The same things were measured in two ways. Each way mixes the same 11 hidden numbers, adds some noise and spreads widely along 7 directions of its own, which tell nothing about the thing.
Some things both ways: the first way, then the second way.
[-20  12   0  11  10  -3  12  14   5  13  28   7 -20  13  24  -7 -12 -10
  15  -9  21  -3  19  -8  19 -12  15   6]
[-12   4  11  23  11  24 -10  -4 -21  -6  22  -7 -13  -4   0  -4  -3 -24
 -13   6   4   2  25 -18 -13]

[-11  16  22  24 -13   7   6  14  13 -20  -7 -23   4  -8 -11 -20  -7   7
  -4 -24  26 -21 -11 -21   0 -14 -14  25]
[  0  19 -10  19 -22 -15  -6  -5   3  19   7  14   6 -10   3  22 -11   6
  26  -2 -19   0  13  12   7]

[  0   6   7   4 -29   0 -20  -1 -10  11   2  -4  29  -8   7   0  -6  16
  20  11  -9  -7 -16   4  -3   3  -6   2]
[ 11   5   9  -6   2   0  -8  -2   4  -1 -16  10   5  -5  -1  -9   1   8
  -4   6  11   5  -1   5 -13]

[-26   3  13  35 -18  -2 -33  20  16  -6  17  17  12  -1  22 -16   4  14
  15 -10  16 -12  -7  -8   9  24   6  14]
[ 37   5   4  -3 -11  -1 -23   1  10  -7 -29  -3  17  13 -19  -2  15  -8
   0 -11  -4  -6 -11  33   3]

[-11   2  -3  21  28  -5  -7  11  -2 -13  21  22  -1 -19  -9  16   5 -15
  -4   9  -3  31  23  14  21  25   0  16]
[-18   6  18 -13   1   3  23  -7   3  23  15  21  -2  -3 -19  -7  19 -20
   8  -5 -18  -9  -9  18 -32]

[ 25  -5  -6 -16   0   9  22 -22  -7   4  -9  -6  -7   6 -17  10 -16 -12
 -10   6 -11   7  -5  15 -13  -2  -3 -15]
[  9  -5  11 -11  28  21  -1 -22   2  -4  15   5   5 -12   9  -1   9  12
 -13  -7  -9  -6  -3  -7 -15]

[ -8  -5   8 -30  14 -11  37   5   9  17   7 -12  -4  13 -15  24 -22  -6
  -3   6  -8  23   3  20  21   5   1 -27]
[-22 -14  -3 -14   6  35  13  -2   5 -16  10  19 -13   2  -2  -5 -11   7
 -25   0   7  19  -8 -29 -33]

[ -9   7 -17  23   0 -10 -14   2   0  -7  14  10 -21  13   7   0  15   8
  27 -14 -18 -19  -3 -32 -10 -18  18  17]
[-16   6   0  34 -14  -9 -25   3 -23  11   9  10  -6  -7 -14  10  -2 -29
  25 -11   2  -1  18   8   2]

[ 36 -13  -3 -26   0   9  13 -27 -11 -18 -21   3  -8   4 -29  18   9   2
   1  -6 -34  10  -5  -3 -14  -4  -6  -7]
[ -4   1   5 -17  18  12  10 -11 -14   9 -14  21  -4  -2  -7 -19   8  -6
  -4   5  10 -10   5   6 -35]

[ -6   6 -17   8 -24  21  -5   1  -6   1  -5  -3   4  -8   9 -16   2   0
  -6   7  25 -16  -7  -9  -2  -5  13  -1]
[ 13 -11   2 -14  10  -8  14  15 -16 -18 -32 -23 -14  26   8  -6   1 -14
  -5  24  26 -13  -4   8   1]

[ -5  -6  -2 -17 -19  20  20  14   3  -3 -17 -28  11   6  -1 -30  -6   0
 -16 -20  39 -28 -17 -21   2 -26   7  10]
[ -1 -12   1   4  -2  -7  -8   1   3 -12   6  -2   8  -2  12  19  -4   5
 -11  -5 -10   9  -2 -10   8]

[ 14   2  -5 -15  -9   5   0 -11   4 -11 -25 -17   0   5 -18 -18   0  11
 -10 -12   6 -36 -21 -36 -18 -32   3   4]
[  7   1   6   1  10 -24 -19   5 -10 -19  -8  -2 -10   8  16  24  -2  11
  -5  -2  17   5  -7  -9   7]

[-16   4   7  -1  15   4   2  14  -2   8  20  22   3  -6  18 -14  -1  -5
   1   4  36   5  25  -5  28  -1  10  10]
[ -8  22   9  13  11  -5   7   3 -17   3   0  -3 -21   8  -4  -6  -2 -10
   1   9  15   3  12 -12 -19]

[-26   6  -1   9   2   2   7  21  18  21  19   2   6   9  29 -23  -7  -7
  -2  11  39  -6   4   0  18   6  18  -2]
[  3  -8  -4 -11  -7  -1  11 -23   1  32  19   3   4 -19  20  -9  14   2
  26   3 -14 -15  -6  16  -3]

[-12  -3  -3  10  -5  17 -12  12   7   1  13   9   4  13  14 -14  -6  -1
   6  -3  24  -4  -8 -10  11   8  18  12]
[ -1  -6  11 -23  -2  18   1 -36  12  27  19  30  14 -25   8  -3  18   2
   6 -13 -14 -12  -6  21 -31]

[  1  -2 -22  10 -26   4  -2 -20 -22  -5  -6   4  -4  12   0  -2  -6  -4
  10 -17 -12 -21  -5 -12 -23 -16  17  20]
[-19 -10   5 -14  26  -3  12 -22 -25  12   4   6   6 -15  11 -13  -3   1
  -8   5   7  -2  25 -12 -29]

[-12  21   0   2 -41 -25  16   1   8   8  -1 -29   3  -3 -15   8 -20   6
   7  -3 -11 -21 -11   4 -13 -12 -10  -7]
[ -2 -30   3 -35  -7  30  15  12  27 -15  -1 -16  16   8 -11 -23  -5  -1
 -21  10  -9  15 -25   2   7]

[ 13  -5   0 -10 -16  21  13 -14 -14   4 -22 -17  10  -8  13 -26   1   0
  -6   4  19 -21 -10  -1  -7 -24  -7   0]
[-25   8 -13  15 -16  -3  12 -20  -3  33  23  -4  -2 -21  20 -17  -9   1
  17   1   5   8  18 -25 -10]

[  8   0  15   9  12  17  14   6   0 -25  -6  -1  10 -24 -14  -3  18  -4
 -15 -23  12   6   3 -14  -5  -1  -9  18]
[ 10  -8   4   2  21 -31  11   9 -36   0 -34 -13  -2  -3   7  -5   2 -12
  14  33   8 -21  28  10   3]

[ -5  -5 -10 -15  14 -11  15 -13  14  -8  -9   8 -21  18 -17  -2  10  11
  -1  -3  -9 -21  -5 -23  -6 -22  11  -8]
[-11   8  -7  26 -27 -15 -13  11  10   2   1   9   2  10 -20  19   3 -24
   9 -29  -5   2 -11   5   5]

[ -8  10   5 -15 -20 -13 -12   7   7   9  -4 -10  16   1 -11   0 -11  21
   6  -4   2 -23 -21 -21  -3 -13   6 -10]
[-17  -8  -8  37 -17 -21  -4  19  -6  -8  14 -15   6   7  -2  17 -21 -15
  -6   3  20   8  17 -11  24]

[-19   1   5 -11   4  -2  -1   9  24   9   7  22  -7  15   9 -19   7  12
   6   5  25 -17   3 -20  14  -2  16 -10]
[  1  10 -11  -9 -17   4   7   7  13   0 -28   3 -11  24 -11 -17   1  -9
   7  -7  25  -2 -26   5 -11]

[ -2   0  -1  -6   6   6  32 -16 -13  24  -4  -4  -1   7   5   2  -8   0
   4  30   0  13  -1  21   0  -8   6 -13]
[-10   1  -3  -7 -19  -1   3  -3  25  16  -8  19  15 -19   6 -13  -5   8
   9   0  -4 -10 -13   9   7]

[-24   9  -5   6  11 -28  -6  22  10  18  41  20  -3   6  17   6  -3   3
  24   4  -4   0  11  -2  14   2  16  -4]
[ -7   5  -3   2  10 -17  18   3 -24  19   4  -6  -4 -16  14   0  -7  -3
  25  29 -11 -30  26   9  24]

[  2   8  -7  -5 -27   1   5   0   3   2  -8 -39   7   3  -9  -6 -30  -4
  -5 -14   4 -29 -24  -7  -8 -25  -7   0]
[-14 -21  -1 -28  -3  10  25 -12  12  11  32  -2  13 -19  29  -4  -5  16
 -15  17 -12 -17  -4  -4  19]

[  1   8  12 -10   6   6  -8  20  24 -22   9  21 -13   2 -20  -7  14  15
   7 -22  21  -8   5 -41  14  -2   5  11]
[ 16  -6  24  16  18   9 -20   3 -10 -22   9  -1   0  -3  -9  29   1  -8
   0  -2 -18  11  11   9  -5]

[ 16   1  -8 -19 -19  18  13   6   1  -8 -13 -29   6 -11 -13  -2   8  -2
  -6   0   6   0 -11  -5   8 -10 -14  -5]
[ -7  -4 -24   9 -24   3  12   5   2  15  14  13 -12  -2  -6   8 -12   7
  31   9  -5   5  -4   7   4]

[-14  -5   7 -28  11 -18  16   8  17   3   4  13 -24  26   1   2   9  11
  18  -6  -2   1  18 -12  28  -4   7 -12]
[ 15 -16   0  25   3  -4 -18   3 -10 -10  27 -11  16 -16   4  28 -11  15
   0  13 -29  14  22   1  28]

[-11 -14 -27   4 -22 -12  26 -29 -25  11 -13 -17   0   8  10   5 -15 -14
  -1  11 -24 -11   0  35 -17 -10   4  -6]
[ 23  22   6 -15  -2 -24   1   2   1  10 -26   4  16  21 -21  -3  26 -12
 -17  -5 -16 -26  -7  30  -2]

Other things, the second way, with their names:
q958: [ -7  16  16 -14   3  10 -10 -18   8  10 -11  27  12  -7 -14  -6  13  -8
  -8 -23 -12   8   1   5 -39]
q576: [-22  -4 -11  43  -6   4  -7  -9 -19  21  32  -4  -3 -15  -7  -5  -5 -30
  33 -11  -9   8  26  -8  -4]
q956: [ 14   9  14  14  -9 -18 -14   6   5  14 -13  -8  19 -13 -11  -1  14 -17
  15  -2 -30 -12   7  21  19]
q414: [ -7  10   0  13  -4 -11 -11 -15  10  13  17  31   3 -27   7  31   0  22
  20 -22 -16   5   0  -8  -6]
q735: [-31 -15   9 -17 -11  23  27 -28  14  36  44 -13  20 -17  14 -39  11 -26
 -17  -3  -4 -11   2  -5 -11]
q874: [  7  12 -17   4  -7 -18  10   6 -15  17  -7  13 -11  11 -12   3   8  -2
  21  10   3 -28  -3  20   9]
q312: [ -9  16  -6   1  -6  -8  -4  -6 -13  17 -12  14 -11   3  -4  -6   2 -10
  22  -8   4   1   3   5 -24]
q316: [-12 -15  -3 -13   1   8  -9   3  10 -17 -10  -7  16  -5   0  -3 -16   3
 -11 -10 -13  26  -3 -17   4]
q847: [  4 -17  19 -14   4   0   5   2  14 -11   3 -15  12  -3  14  -7  12  -4
 -28   5  -8  -1 -17  -6   5]
q516: [ 15   6  12 -35  20 -11  17 -10 -20   4 -19 -13  -4   5  16  -4  12   8
 -16  26   2 -16  13   0 -12]
q199: [-10   4  18  15  -8  -3   0  -1  -8  19  16   3  -2  -5 -20   0  14 -31
  24  -7 -13   5   7  18 -18]
q706: [ -6  12  -5  36 -20 -18   0  12  -1  21  21  -9   5   9 -24   2   0 -24
  23  -6 -13   1   7  17  16]
q509: [  2   7  -7  11   3   5  -2  -8   1  -2   8 -14   9   1   9  -2 -11   5
 -16  -2  11  -1  16 -16   7]
q815: [ 18  16  20 -13  18 -14   0   6 -18  -7 -11  11 -15   5   1  21   5  15
   3  21  -2  -6   6  12  -7]
q749: [ -6  22  24  15  13 -12  -9  -7 -23   1  12 -14 -12  15  -6   7  15 -26
 -18 -13  11  12  18 -14 -31]
q331: [-24 -17 -27   7 -35  -1  14   8  10  25  -2   8  16 -13 -13 -24 -13 -10
  21   7   6  -2   0   5  16]
q873: [ 24  20   9  -9   2  -4 -10 -20  15  19   3   4  12  -6   4  -5  20  12
   9 -12  -7 -12 -13  18  -2]
q836: [-29   2  -3 -12   2   2  25   4  -6  11  -3   0 -10   1   8 -21  -3 -18
  -4  11   6 -19  -1 -11  -5]
q32: [ 16  27  13   7   9 -21 -15  -6 -25   2 -31  11  -9   2   5  14   9  -8
   3   6   1 -21  21  12 -14]
q341: [ -6  16  12 -22  -1  -8   1   8   4  -6 -37  16   0   4  -3  -2   5  -6
 -14  -1   9 -17  -8   1  -9]
q590: [ -4  30   7  -7  -1 -23  -6  -6 -13  15  -7  30 -16  -3  13  15   2  16
   9   6  17 -10   3   4 -17]
q922: [ 19 -22   8   2  12 -10 -18 -13   2  -2  15 -19  35 -25  24   1  -2  15
 -10   7 -17  -1  12   4  31]
q978: [  2   6 -12  21 -12   0 -14 -10  10  10  15  15  14   0 -12   5  -1   5
  -1 -21   4   6  -4   4  -5]
q64: [-21  -3 -17   7   1   9  14  -3  -9   4  33  -1 -22  -8   6  14 -19  18
  25   2   5  21   8 -29   1]
q267: [ 16 -10  28 -27   7 -13  -7  10   7 -17  -1  -6   4  -4  22  19   6  17
 -15  19   0  -8 -16  11  25]
q272: [ -9 -13   7 -17  -8   0   7 -18 -14  20  -5  -1   6 -11  11 -18   6 -16
   2   8   2   6  15   4 -31]
q241: [  7  -6 -18   6   9 -20   6   4 -31   6  10 -26  -1   3   8   9 -11   9
  19  23   0 -11  25   3  35]
q655: [ -5 -23   2   3 -29  20  12  19  13   2  -4  -8  13   9 -29 -20   7 -44
  -5   8 -12 -15  -9  26   9]
q931: [-21  19  -6  17  -4  16  -7 -22 -13  18  16  11 -28  -2   6 -12  11 -24
  13 -24   9   2   0 -25 -39]
q379: [-17 -18   2 -13   6   6  13  -7   0  -4  -2  -2 -10 -14  22  -8  -5   5
   6   5  10  11  -6 -26 -16]
q948: [-13 -13  -3  20 -14  -3 -19 -13  14  13  19  16  17 -23  -6   4   5  -4
  13 -32  -2  10  -9  -4  -2]
q452: [  9  -7  19 -17  12  24 -32  -4  13 -27  -5  -6  13   2  -4  -2  10 -10
 -28 -23 -16  12 -20  -4  -3]
q234: [ 26   3 -10  -5  -2 -11   0  12  -9  -1  -5 -15   8  18  -9  -1   1  11
  -6  21   2 -11   2  21  27]
q225: [  9 -20  -2  -8  -6  11   0  -4  14   0  30  12  17 -14   0  22  -1  25
  -7   3 -18   0  -9  10  17]
q152: [  1  20 -18 -14 -14   1  -2  -1   7   5  -4  18 -17  16   3  -2   1  20
   1  -7  21  -5 -26  -3  -5]
q141: [-17   2 -22   1  -8 -14  40   8  -1  19  -6   3   4  13  -1 -19  -7 -10
  -1  21   7 -29   0  10   4]
q870: [ -9  18  -2 -13   5  14  14   1  -4  12   4  21 -14   1  -4  -9  -1   5
   6  11   4 -20  -5   7  -8]
q33: [  4   8 -23  19 -40 -33  -1  17  17  15  -4   4  15   6 -14  10 -12  19
  20   1   6  12  -8  14  26]
q172: [ -6  33 -14  20 -10  -9 -18 -17   1  31   9  30   2  -5 -18   5   3   4
  35 -32 -18  12   4  12 -21]
q526: [ 23  -7  -4  -2 -13  16 -14  15  30 -24  -5 -17  20  17 -18  -2  -6  10
 -19  -4  -4  14 -21   9  28]
q841: [ 13 -12  14 -45  14  11  11   1  -6  -9  -9  -8 -22   5   9  -3  17  14
   2  16  15  -2 -25   1  -9]
q674: [-22 -22  10  -7  -1  22  16  -9  -4  12  17  -4  -5 -28  21 -25  -6 -10
  10  21   4   5  10 -14 -11]
q55: [ 27 -14  16 -15  14  12   0 -11  -3   4   1  -5   1 -23  18 -11  11  14
  12  26 -14  -8   0  13   1]
q96: [ 10  19  -1  10  -2 -14 -12  -8  -9  15 -17  29 -10  -2 -15  13   8   0
  35 -12  -6   6   2  19 -30]
q849: [ -7 -18 -13 -39  -5   8  19  -3  29   5   9  -1  18  -6  14  -5  -2  19
  -9  -1 -15 -21 -31   2  35]
q876: [ 35  11  19   0  24   7 -37   8  -5 -33 -21  14  -9   7 -10  26   2  22
  -3   0   3  10  -8  11  -5]
q560: [  7 -12  -6  -9  11  -1   0 -10   2   3   4   6   4 -16  22   3  -8  25
  17   8  -4   0  -6   4   5]
q232: [ 13 -21  13 -33  32   7   1 -22 -14 -15 -16 -14 -12  -9  26  -8  12  14
  -5   0   9  20  -5 -27 -34]
q573: [-24 -10  -5 -10  11  -3  37   7 -14  -1 -14  -3 -13   5   8 -17 -12  -8
  -6  24  10   4   7 -20 -24]
q229: [-21   8 -13   2   1  11   6 -13 -10  12  16  -3  -6  -7   5 -16 -12   8
  -2  -1  20  11  17 -31 -10]
q424: [  0 -10  -6 -23 -25   7  24   9  39   6 -12 -11  24   3  -8 -31   8  -3
 -26   1   3 -15 -28   1  20]
q921: [ -7  -9  16  -1   2   5 -15  -3   1 -11   2  14  -1  -6 -12  12  12  -7
 -11 -19  -2  19 -13 -10 -23]
q527: [  2   4  -8  19  -1   3 -18   8  13 -20  19   5   7   9  -5  26 -13  14
 -16 -16  -3  10  -8  -9  20]
q757: [  9 -26  26 -19  21 -11   0 -11 -18  -4  17 -16  21 -18  21  14  -5  18
 -15  26 -11  14  27   7   2]
q338: [ 17   4  -3  10 -18 -21  -9  10   3   2   4 -11  21   8 -25  23  -1  11
  -1  -1   0   8  12  15  26]

Some of these things the first way, each followed by its name:
[-15   0  11   8   9   7  -3  18   4 -11   9   6 -12  -3  17 -10  -1 -13
  -6 -20  32   7  31  -7  32  11   3  18]  q234
[ -1  -8  17 -11   4 -14 -21   1  13  -1   3  26 -12   6  -1  11   6  17
  15  10 -10  18  13  10  26  31  -2 -18]  q526
[ -3  16  -7  14 -17  14 -21   2  -7 -13  -7 -13   3 -12  -2 -23  -2   5
  -1 -10  26 -30 -10 -33   3 -27  -1  26]  q267
[ 13 -10  20  -3  18 -10  -6 -24   0  -2 -15  16 -16  14  -7  11   5  12
   9  10 -25  18   6  11   1  20  -2  -8]  q922
[  3  -5   0  -3   9  -9   6 -24  -4  11  -5   7 -11  15  -5  20  -7  -1
   7  17 -27  18   3  21   1  15   6 -15]  q978
[ 11  -4 -15 -29 -13 -17  -6  -3  11   8   3  17  -8  21   0  -2  20  21
  28   5 -23 -20  -9 -22  -8 -11  14 -16]  q576
[ 22 -17 -14  -9  -8  32  28 -16 -34  -1 -17 -22   4 -16   1  10  14 -13
  -6  10  -7  24   3  22  -6  -2  -3  -4]  q331
[ -8 -10  24  -4 -11   6 -11  23  11  -7 -12 -14  22  -6   7 -15   8  18
  -4 -16  20  -6 -15 -10   9  12  -2   3]  q272
[-19  -5   3  10  21   3  -9  13   7   8  18  26   4  -2  18  -5  12   4
   5  20  18  15   9   6  23  21  15  -3]  q379
[  7  -1  -9  -2 -14  30  -2   0 -13   6  -3   0   7   3  12 -19   2  -5
   1  13  29   4  -3  -2   9   4  11  11]  q560
[  6   6   4 -17  -9  -2  34 -12   1   1 -15 -27   9  -4 -28   7 -20  -9
 -19   0  -3   0  -8   9  -5  -9 -11  -4]  q141
[ 17 -10  -3 -11  17   2 -22  -9   8 -30  -6  17 -17   5 -26  21  12  -1
   5 -10 -25  17   7 -12  20  15  -8   2]  q225
[ 25  -9   0 -10  -8  32  -7   0  -6 -19 -25 -30   7  -9  -5 -21  -6  -8
 -20 -15  24 -10 -13 -15   3 -12 -10  15]  q152
[ -7   7   7 -36 -14 -23  28  -4  17   3 -12  -4   7  10 -29   3  -2  16
   1  -3  -9 -19 -10 -15  -2 -21  -5 -13]  q573
[ -7   3 -15  11   4 -25  -1 -12  12   0   8   0 -18  17  -8   8 -16  -6
   5   1 -23 -15  -5   5  -8  -4   7  -6]  q849
[-23   1 -15  22 -19   4  -3  13 -10  14  10  -6  11   2  29 -19  -1  -1
   9   3  20 -12  -5   0  -1  -4  20  15]  q312
[  2   7  20 -16  11  10  -1  20  16   0   8  11   1  -1   3 -12  13  12
   9  -1  25   1   3 -25  23  -5  -2   1]  q674
[ 15 -11  -4   5  20  -2   9 -18 -13 -12 -11 -13   3 -18 -22  27   7  -7
 -11   9 -37  23  -6  20 -11  10 -13  -8]  q921
[ -3  -4 -21   1 -19   2   4 -16 -15  -6  -8   0  -1  10   1  -9   0  10
  14  -8  -9 -37 -18 -19 -20 -36  11   8]  q341
[-17  -2  24   4  24   6  11   9  -1   0  -8   4   3 -16   5   0   7  -4
 -18   9  26  31  29  15  31  22  -4   5]  q33
[ 15   7  -2 -14 -15 -13  -8 -18   7   4  -4  10  -2  11  -1   6  15  18
  33  21 -32  -9  -8  -6  -1  -5 -13 -14]  q55
[  5 -10   9 -32  12  -6  30  -1   8  14  -5   6   2   4 -14  10  13  14
  -2  17  -7  15  -3   8   1   6   5 -28]  q96
[-13 -19  -3  19  21 -11 -27 -14  -7 -14   2  32 -15  -2  12  14  11   0
  12   8 -24  17  21  21  19  28  -1  -4]  q516
[-21  -2 -13  19 -32   3  16   5 -12   0   1  -9  -4   9  19 -24  -2   0
   8 -20  20 -30   0  -9 -13 -20  19  24]  q316
[ 20  -8 -13 -13 -20  16 -10  16  -9  -3  -2 -34  36 -25  -5   4  -5 -11
 -14  -2  -2   6 -21   9  -1   8 -10   0]  q874
[ -7  -5   1 -21 -17   3  25  -4 -15  17 -16 -18  -6   2   0   3 -10   5
  -6   4  10   2   7   8   5  -7  12 -14]  q757
[  3 -15  -3 -15   1  -1  -7  -3   0  -4  -2  26 -10  18   6 -15  17  13
  16  -1   2  -5   7 -15   7   1  15   9]  q172
